The rows are grouped in 4 ways, from coarse to fine. Each group lies inside one group of the grouping before and may be the whole of it. The rows also spread widely along 12 directions, which tell nothing about the answers.
In the rows, zero is written as 128.
Some rows, each with its group in each grouping after it:
[147 161 124 186 112 134 119 148 175 134  85 157 168 104 128 116 120  92
 133  99 160 104 134 114 150  96  90 126 150 139 100 141 157 124 143 135
 147 113 132 128  74]
masof K_463 Febo K_432
[124 171 164 105 162 144 120 161 180 120  75 149 130  72 145 118  52 122
 156 126 159 132  71 114 121  87  69 128 148 146 158 135 139 111 136 145
 120 138  81 131 102]
masof K_210 gen K_919
[118 115 132 134 160 104 137 149 178 111 147 135 140  74 119 159 110 174
 152 137 142 141  75 113 141 139 108  92 130 132 121 116 148 126  96 124
 153 139  76 135 153]
defad K_315 gide K_207
[142 130 159 138  75 139 156 120 184  85  83 136 136 103 133 105  99  95
 115 124 134 148 141 169  69 104 151 119 130 114 128 157  97 138 160 144
 138 159 136 142  99]
defad K_315 tatag K_301
[138 178 108 159  80  83 133 139 167 141  95 168 158 118 116 112 122 102
 127 108 158  76 137 123 142 105  95 109 129 150 138 134 150 110 103 116
 144  67 136 131  78]
Lubop K_278 Gobo K_656
[146 170 165 124 136 110 158 118 173 115  97 150 169  78 118 125  72 118
 131 121 135 138 135 131 123 118  99 100 121 147 122 136 132 112 152 115
 146 109 117 165  88]
defad K_385 Dil K_110
[113 172 127 103  72  95 122 148 160 127 118 149 120 119 108 101 113 112
 101 156 158  97 106 136  92 110 108  98 127 138 185 102 131  97 125 143
 112 127 138 111 108]
Lubop K_357 mebop K_256
[149 138  75 170  64 122 132 152 128 139  88 150 144 137 132 149 138 108
 140 104 135 111 125 141 167 101 140 138 141 117 135 165 163 129  84 105
 134  77 111 139 119]
masof K_463 Pepo K_872
[130 169 115  90  91  90 146 137 101 133 104 156 133 103 106 153  87 127
 118 146 128 127  97 145 149 100 133 105 132 140 184 138 152  93 109 105
  88 101 101 162 125]
masof K_463 Febo K_655
[159 142 123 171 101 125 150 117 161  95 124 136 185  98 120 134 114 106
 113 113 152 129 169 112 157 117 105 112 138 125  82 163 150 117 146 127
 157 111 123 130 103]
Lubop K_357 Digu K_536
[124  56 120 161 103 136 159 137 155  75 135 115 108  95 128 179 118 166
 132 119 117 172  99 166 130 129 182 116 142 109 110 172 101 144  98 151
 111 205  71 128 185]
masof K_210 tid K_175
[150 134 131 149 122 155 146 141 150 112 116 118 133 107 166 134  96 150
 136 111 155 119 120 126 103 140 101 133 134  95 132 177  96 125 100 140
 139 146 123  75 158]
Lubop K_278 Bul K_389
[114 148 115 112 105  98 123 155 172 131 111 143 120 114 115 134 124 119
 133 148 135 119  86 129 107 122 116 113 129 126 155  90 141 121 103 112
 126 127 106 134 130]
defad K_315 tatag K_376
[126 176 161 120 162 157 114 136 212 130  93 127 141 129  93 110  99  91
 135 126 113 165 124 154 116 134  99 106 114 139 108 105 149 113 151 121
 138 138 104 181 106]
masof K_210 gen K_462
[124 160 107 151 104 121 122 159 136 155 124 133 134 131  95 139 129 133
 127 126 136 115 108 166 142 131 126  90 132 138 147 142 135  92 110 137
  95 139 137 140 133]
masof K_463 Soti K_564
[114 122 133 138 110  62 175 127 173 125  94 144  95 103  78 156 111 139
 129 119  90 152 113 191  99 142 143 104 118 171 127 109  70 115 107 130
 100 179 103 152 137]
Lubop K_357 mebop K_802
[115 172 151  98 165 139 116 178 187 151  49 136  93 106 123 122  90 118
 176 139 126 155  60 153 105 108  94 135 128 152 159  86 123 118 131 120
 109 142  93 162 103]
defad K_385 Dil K_308
[115 120 137 147 108 122 115 149 185  99 149 129 122 103 134 112 123 160
 120 133 165 110  97 119  96 135 109  92 120 119 155 123 136 120 101 161
 161 140 126  84 140]
Lubop K_357 Digu K_960
[130 126 152 150 141 177 104 167 167 115 131 116 146 105 109 112 144 113
 117 150 161 147 109 134 108 127 100  94 134 115  84 100 132 108 193 160
 122 202 154 132 106]
defad K_315 gide K_966
[144 128 110 194 101 144 152 147 158 124 135 112 160 116 107 151 146 129
 127 115 146 139 141 159 147 138 136 107 150 118  78 167 102 112 141 143
 107 186 141 130 136]
defad K_385 Gul K_514
[129 154 101 170 119 115 113 169 205 136  91 146 151 100 130 132 136  83
 150 125 164 101 111  89 137 100  76 154 168 128  87  96 141 132 131 127
 133 143 106  99 100]
defad K_315 bifos K_980
[144 126  92 199  54 115 142 159 163 117 101 148 158 102 138 133 142 112
 139 110 175  95 126 125 158  82 135 131 168 125 111 172 132 132 121 145
 123 127 130 113  92]
defad K_385 Dil K_110
[130 111 133 129 150 170 132 167 151 102 131 114 126  87 146 155 106 180
 166 141 158 164  61 131 152 120 126 112 141 111 146 157 152 127 107 135
 139 141  78 140 153]
defad K_385 Gul K_514
[147 163 165 104 110 114 153 109 137 129 105 138 139 119 122 114  90 127
  94 122 105 126 146 167  55 160 121  89  72 114 158 119  96 105 130 100
 150 112 167 149 123]
defad K_385 Dil K_308
[134 119  72 175  46 125 156 143 160 119  98 118 119 154 114 158 143  99
 127 108 111 137 137 182 134 117 179 146 155 104 116 182  97 133  87 127
  87 165 104 129 164]
masof K_210 gen K_462
[147  73 111 219 111 132 150 132 153 116 118 131 133 118 122 161 152 157
 132  78 111 141 133 163 134 154 155 112 119 113  78 165 111 144  93 132
 159 158 125 125 154]
masof K_463 Febo K_655
[128 152 122 183 124 185 114 177 205 137 118 103 140 136 118 112 137 143
 179 122 166 148  93 176 158 122 135  97 151 129 131 184 150 121 119 161
 126 139 123 153 120]
defad K_385 Dil K_308
[117 143  96 179  88  98 134 154 143 164 121 132 122 149  54 150 163 129
 122 117 106 130 121 211 149 143 160  74 127 159 119 134 115  90 114 138
  73 167 147 173 128]
masof K_463 Soti K_564
[125 157 164 144 134  72 149 124 182 112 105 168 156  71  65 125 100 121
 124 125 135 140 125 146 152 106 100  67 125 199 102 105 143  94 167 141
 127 132 118 185  56]
Lubop K_357 Digu K_960
[137 115 141 169 110 131 153 146 148 133  77 133 102 122 104 129 125 139
 134 101 113 146 117 202  94 138 133 106 112 147 122 145  76 113 132 147
 116 173 151 139 116]
Lubop K_357 mebop K_802
[158 172 109 165  71 149 129 161 143 150  39 152 147 137 136 104 124  65
 142 105 153 105 133 156 118  84 109 146 145 120 129 158 124 119 150 118
 120 105 160 142  64]
defad K_315 tatag K_301
[152 163  98 167 120 171 133 143 145 132 149 101 170 125 146 150 105 133
 132 115 155 121 139 122 146 149 103 128 152  85 121 198 133 110  98 132
 124 137 117  86 181]
masof K_463 Soti K_564
[143 146 110 159  86 130 134 122 160 126 128 132 158 143 114 130 121 115
 111 108 126 119 152 154 129 143 137 100 116 112 127 163 140 118  99 115
 144 107 127 141 140]
masof K_210 tid K_175
[135 157 151  94 105 133 169 132 140 127  89 116  98 121 136 132  73 145
 129 129 107 154 104 199  57 144 148 117 109 113 192 163  60 111 104 121
 104 157 126 136 165]
defad K_385 Gul K_514
[127 112 109 172  72 129 136 144 164  95 151 121 146 102 123 147 137 124
 110 130 155 129 127 133 134 115 148 116 162 110 106 157 125 124 126 165
 108 189 115  96 148]
masof K_463 Pepo K_872
[120 180 133 193 105 127 129 160 222 160  62 141 115 127 120  96 106 115
 166  87 146 111 104 188 103 110 120 122 159 161 151 176  89 121 104 172
 108 159 134 115 103]
masof K_463 Febo K_655
[123 116 123 200  92 156 130 163 252  98  76 127 124 114 129 110 137 105
 183 110 156 155 103 169 133  85 155 135 173 135 103 173 131 165 127 167
 144 160  90 145  94]
defad K_315 tatag K_301
[136 110 129 216 101 140 105 155 185 133 104 151 140 122 136 103 145 133
 131  78 156  89 118 145 113 126 114  97 121 129 111 148 130 133 109 157
 170 131 155 109  98]
masof K_210 tid K_175
[133 154 115 127  66 122 125 141 187  81 127 147 170  86 154 117 113  89
 112 155 187 103 125  69 131  73 110 139 163 101 139 124 170 137 136 130
 154 106  97 104  98]
defad K_385 Gul K_514

New rows, each followed by its group in each grouping:
[130 112  99 198 136 164 120 170 167 152 122  97 105 161 102 143 168 163
 160 102 122 150 105 189 140 173 134 100 116 124 107 155 116 116  85 142
 132 159 134 130 169]
Lubop K_357 Digu K_536
[143 150 113 126 118 175 138 130 163  97 161  98 166 120 150 146  87 134
 123 133 150 143 133 112 137 142 116 123 140  74 134 191 149 120  95 124
 138 129  84 104 192]
masof K_210 gen K_919
[138 157 142 130 146 157 133 135 158 125 126 108 140 132  92 131 113 126
 125 134 121 166 134 161 124 158 107  92 110 129 111 131 130  96 144 127
 125 149 129 152 138]
Lubop K_357 Digu K_960
[120 192 123 155 100 124 150 157 191 143 130 111 145 107 111 126 101 124
 139 134 169 117 113 161 119 124 115 109 177 139 142 174  78  91 130 169
  66 199 134 102 140]
defad K_385 Gul K_514
[136 136 139 123 117 114 177 144 114 139 101 121 106 101 118 158  86 162
 135 121 113 144  94 202  82 149 139 105 128 126 158 173  47  96 113 135
  72 195 137 123 170]
defad K_315 bifos K_980
[115 190 109 117 127 117 145 145 196 144 130 109 143 133  65 151 114 117
 156 156 121 170 114 171 170 136 140  95 147 154 129 135 148  99 118 112
  84 137  84 196 142]
defad K_385 Dil K_110
[142 115 115 172 105 161 116 170 115 131 105 129 138 117 132 139 141 114
 111 111 152 113 113 133 125 117 104 127 141 102  97 137 112 104 148 148
  99 187 153 100 125]
masof K_210 gen K_462
[144 109 107 170  88 169 115 147 192  97 109 124 147 139 131 124 168  91
 129 129 138 148 141 124 135 113 144 136 127  92  87 115 171 157 133 109
 181 112 112 152 108]
defad K_385 Gul K_514
[134  96 113 135  87 129 143 147 159  90  85 136 116 105 140 150 128 108
 135 135 127 152 105 134 109 100 149 150 139 101 116 122 125 152 123 116
 136 150  90 135 131]
defad K_315 tatag K_301
[149 177 151 110 138 107 177 115 164 119  91 139 157  82 130 141  53 121
 140 119 122 143 130 142 104 129 103 120 131 133 134 163  97 114 123 106
 132 125  99 143 133]
defad K_315 gide K_207
[133 121 169 122 105 109 142 115 159  92 114 147 125  97 124 110 109 123
  84 127 127 122 139 138  55 138 116  98  92 121 127  96  99 119 146 136
 153 153 149 116 111]
Lubop K_278 Gobo K_656
[155  83 104 196 116 136 109 159 108 144  84 157 127 122 150 148 165 133
 123  78 121 101 116 119 120 138 105 134  96 104  93 102 142 138 100 105
 181 109 150 107 115]
masof K_463 Pepo K_872
[136 166 138 194 170 139 134 160 236 152  71 136 143 100 140 122 100 136
 198  81 148 129  98 140 138 127  80 132 146 155 109 155 121 140  96 131
 170 117  96 135 105]
defad K_385 Gul K_514
[146 124 108 174  78  99 136 146 134 133 107 158 152 114 123 126 147 118
 112 109 144  89 129 135 113 122 119 103 117 119 116 125 125 120 118 117
 151 114 162 124 103]
defad K_315 gide K_966
[133 169 104 132 136 147 122 144 163 157 126 112 136 160 113 142 116 130
 137 114 110 133 118 154 125 172 110 113 107 103 142 144 139 108  70  97
 136 108 109 138 181]
masof K_210 gen K_462
[120 101 133 139 119 110 122 169 138 117  84 159  96  90 127 135 133 142
 134 126 144 119  72 131 117 102 109 118 122 144 133  89 125 122 123 139
 126 147 117 125  98]
Lubop K_278 Gobo K_656
[152 193 107 161  83 159 111 156 153 160  96 133 174 151 118  98 138  74
 124 123 164  97 146 142 125 117  94 113 138 111 121 149 146 100 151 122
 123 107 178 133  87]
defad K_315 tatag K_376
[137 148  76 191  83 118 133 153 151 132 156 127 172 127 101 148 158 126
 128 124 172  99 138 124 191 127 116  99 158 126  95 164 154 101 108 137
 110 127 129 116 129]
Lubop K_278 Gobo K_656
[154 188 117 188  91  85 156 128 148 177  56 167 159 127 112 124  97  88
 122  64 121  78 161 170 113 129  94 118 127 157 117 165  76  97 115 117
 108 119 166 128  92]
masof K_210 tid K_175
[149 154 106 135  97 142 142 138 158  94 129 128 169  92 156 138  92 110
 126 138 178 116 134  80 145 102  89 146 163  98 127 165 152 125 120 130
 142 115  90  80 137]
Lubop K_357 mebop K_256
[124 117 135 123 105  91 140 144 154  91 123 156 143  62 132 145 107 140
 123 145 156 122  91  99 135  94 119 109 135 132 136 104 152 128 128 125
 140 126  95 134 105]
defad K_385 Dil K_308
[ 98 149 174 147 116  77 145 129 232 123  99 151 104  93  99 104  81 139
 129 106 123 122  98 190  62 130 133  81 127 178 159 131  67 115 112 176
 111 193 118 130 117]
masof K_210 tid K_175
[119 160 152 145  82 113 141 116 223 119  98 139 119 136 114  92  89 122
 128 103 119 124 130 198  73 133 157  90 113 142 176 170 104 129  89 147
 145 122 122 147 126]
masof K_210 tid K_175
[147 136  82 133  56 131 162 134 140 115 104 113 129 145 143 156 122 112
 128 129 115 139 139 158 115 130 167 151 131  81 147 170 109 138  82  95
 119 119 107 125 173]
defad K_385 Dil K_308
[139 130  96 189  57 107 134 131 145 146 129 135 143 161 105 126 160 115
  87  92 119  86 158 170  95 160 141  97 104 105 117 145  99 108  92 125
 132 139 179 110 147]
masof K_210 gen K_462
[132 174  99 130  35 101 126 142 144 128  88 156 146 130 106 121 131  53
  95 140 141 104 147 136 126  80 134 133 150 130 137 115 145 108 147 124
  91 125 136 136  85]
masof K_463 Pepo K_872
[155 160 138 144 142 157 118 134 172 115 105 144 176  98 165 118  82 113
 132 101 157 108 129  83 128 120  65 133 124  99 121 152 166 128 114 113
 188  81 107 109 116]
masof K_210 gen K_462
[125 137 125 114 134 115 139 142 119 131 144 120 125 120  83 158 133 135
 102 149 117 144 118 149 121 162 113  91 109 129 109  90 111  85 136 118
  90 177 130 140 154]
Lubop K_278 Gobo K_656
[148 164 139 135 125 161 138 144 159 125 106 124 160 112 120 125  99 123
 146 130 147 150 122 150 147 117 118 102 132 127 129 165 151 111 145 123
 130 111 122 169 105]
defad K_385 Dil K_110
[118 111 131 209 101 107 128 144 233 128 106 141 126 127  95 110 164 123
 142  96 128 124 122 179  96 141 142  91 121 146  93 118 109 143 116 151
 162 161 145 144 102]
defad K_315 tatag K_301
[134 128  79 180  72 144 125 170 157 119 121 122 155 125 105 149 169  97
 136 141 162 134 123 134 185  93 144 125 169 118  86 141 156 122 147 136
  95 154 120 146 106]
defad K_385 Dil K_308
[149 171 141  99 134 136 167 130  91 135  97 127 145  99 111 165  57 120
 116 128 115 155 125 167 128 132 110 113 135 131 134 168  87  77 150 118
  55 176 115 151 149]
masof K_210 tid K_175
[130 106 131 136 102 162 140 142 149  94 122 117 119 115 130 143 100 153
 136 128 133 162  98 174 129 119 165 103 135 111 150 186 130 128 106 146
 116 155  91 147 158]
masof K_210 tid K_175
[161 134 126 154 129 114 153 130 106 122 104 156 172  71 138 166  93 125
 119 101 135 120 136 103 153 119  88 129 133 126  93 145 137 111 133 109
 137 122 115 122 115]
masof K_463 Pepo K_872
[132 111 125 211 102 139 110 167 195 140  69 146 103 141 134  96 165 126
 148  80 143  99 112 165  91 128 116 121 112 134 113 125 105 142 103 152
 167 135 160 107  92]
Lubop K_278 Gobo K_656
[165 150  95 188 124 105 165 162  90 171  78 154 165  98 112 170 119 127
 151  89 140 109 119 152 172 120  91 117 148 148  87 169  98  92 130 109
  89 138 148 144 106]
defad K_315 gide K_966
[154 167 153 156 130 171 119 129 187 111 138 124 192 105 151  95  99 116
 123 120 178 112 146 104 105 139  77  99 124  94 115 161 155 120 146 135
 188 107 150 108 111]
defad K_315 tatag K_301
[134 131 129 136 101 146 152 137 186  89 122 115 143 103 125 133 106 117
 135 143 142 161 123 149 116 114 147 118 151 109 117 163 120 134 135 139
 126 164  97 139 142]
defad K_315 gide K_966
[153 119 143 166  93 133 139 145 143 118  78 148 137  99 153 110 122  99
 105 105 147 101 136 134  56 116 103 133 123 104 105 126  73 128 159 141
 141 173 177  88 100]
defad K_315 gide K_966
[109 120 101 177  54 116  91 158 196 118 131 142 120 138 126 102 169 114
 107 126 156  83 113 129  99 113 144 108 129 110 148 106 153 139  95 154
 157 129 138  94 120]
masof K_463 Soti K_564
[144 140 140 179 132 131 138 169 145 142  68 153 145  79 130 131 107 123
 157 100 163 116  95 145 130  99  86 118 153 149 105 151 104 109 158 150
 109 165 144 129  78]
defad K_315 tatag K_301
[148 120 142 121 141 203 112 151 135  97 118 107 135 120 141 126 128 114
 114 146 147 157 124 117 110 133  99 129 116  84  98 114 143 118 165 130
 140 159 127 118 132]
Lubop K_278 Gobo K_656
[139 130 124 163 119 157 112 150 178 127 127 116 142 132 139 118 145 123
 121 120 142 120 131 124  93 155 108 118 108  92 108 109 129 131 121 122
 167 138 149 106 137]
defad K_385 Dil K_308
[151 186 154 121  79 148 156 103 187  94  77 131 158 116 129 101  67  62
 105 123 123 148 178 161  85  99 137 135 137 116 133 173 113 127 163 133
 127 132 121 145  99]
masof K_463 Soti K_564
[150 164 119 162  93 120 158 126 116 143 147 122 161 134  98 133 123 143
 102 111 139 108 157 176 126 164 120  74 114 125 125 181  95  77 119 134
 104 140 176 125 142]
Lubop K_278 Gobo K_656
[124 100 118 179 121 103 144 138 201 104 129 133 120 102 138 145 132 161
 144 101 137 118 109 125 113 147 121 120 124 123 111 134 112 147  67 137
 169 142  94  92 158]
Lubop K_278 Gobo K_656
[134 117  76 159 102 122 140 168 146 132  85 132 125 122 116 174 148 107
 160 127 127 146  98 140 163 108 134 151 157 118  98 127 136 134 108 103
 104 146  86 148 136]
defad K_315 tatag K_301
[124 102 122 158 106  52 152 121 172 101 111 170 131  68 131 163 108 143
 119 102 118 106 113 108 115 120 123 122 125 138 121 107 121 144  81 118
 162 127  83 110 134]
masof K_463 Soti K_564
[133 158 173  86 151 142 135 145 157 113  48 149 107  95 119 117  77 105
 143 137 122 164  96 153 103  97 100 126 114 152 144 101 129 115 161 119
 122 128  99 177  80]
Lubop K_278 Gobo K_656
[152 100  86 203 112 164 128 170 113 133 111 132 147 118 126 166 147 160
 164  94 147 135  98 157 206 111 142 109 144 121 110 197 171 123  97 130
 132 107 109 155 127]
masof K_463 Soti K_564
[126 106 105 116 106 110 141 152 158 107 107 135 105 105 147 160 116 146
 148 136 125 135  77 127 108 123 139 141 128 100 157 121 133 147  69 102
 147 120  74 116 170]
defad K_315 bifos K_980
[138 133 148  89 104 145 129 130 135  84  98 147 139  91 140 130  78 105
 107 146 141 145 111 117 118  89 123 121 127 112 150 129 158 122 148 121
 130 121  91 148 111]
masof K_210 tid K_175
[122 159 116 151 122 170 106 170 163 136 150 107 143 122 130 130 111 136
 132 136 174 116  96 132 133 134 101 106 159 109 139 164 128  96 118 167
  90 183 123  89 162]
masof K_210 tid K_175
[133 130 118 129 131 130 151 146 130 117 106 119 125 113  81 169 123 119
 129 142 110 179 120 159 154 129 126 115 134 141  90 118 118  98 153 122
  82 181 102 163 136]
Lubop K_357 Digu K_960
[113 133  90 176  73 105 139 155 195 127 105 119 103 144  91 139 156 104
 132 125 124 134 125 172 116 128 147 129 152 139 109 125  88 121 109 152
  89 194 119 110 144]
Lubop K_357 Digu K_960
[126 116 151  91 119 123 148 127 157  98  75 136  86 119 108 137 113 113
 118 142  89 174 116 168  80 127 146 126  98 126 128  83 106 134 134 109
 125 153 100 166 125]
Lubop K_278 Bul K_389
[131 148  94 147 152  98 143 161 134 156 128 132 153  95 100 187 127 137
 144 132 132 128 102 108 175 144  85 120 145 139  88 100 130  99 115 100
  95 153 100 134 148]
defad K_385 Dil K_110
[111 175 110 136 109  59 171 130 175 150 161 121 137 114  85 163 109 159
 124 132 121 118 115 166 116 173 130  83 132 145 151 137  80  91  73 122
  90 166 116 126 184]
defad K_385 Gul K_514
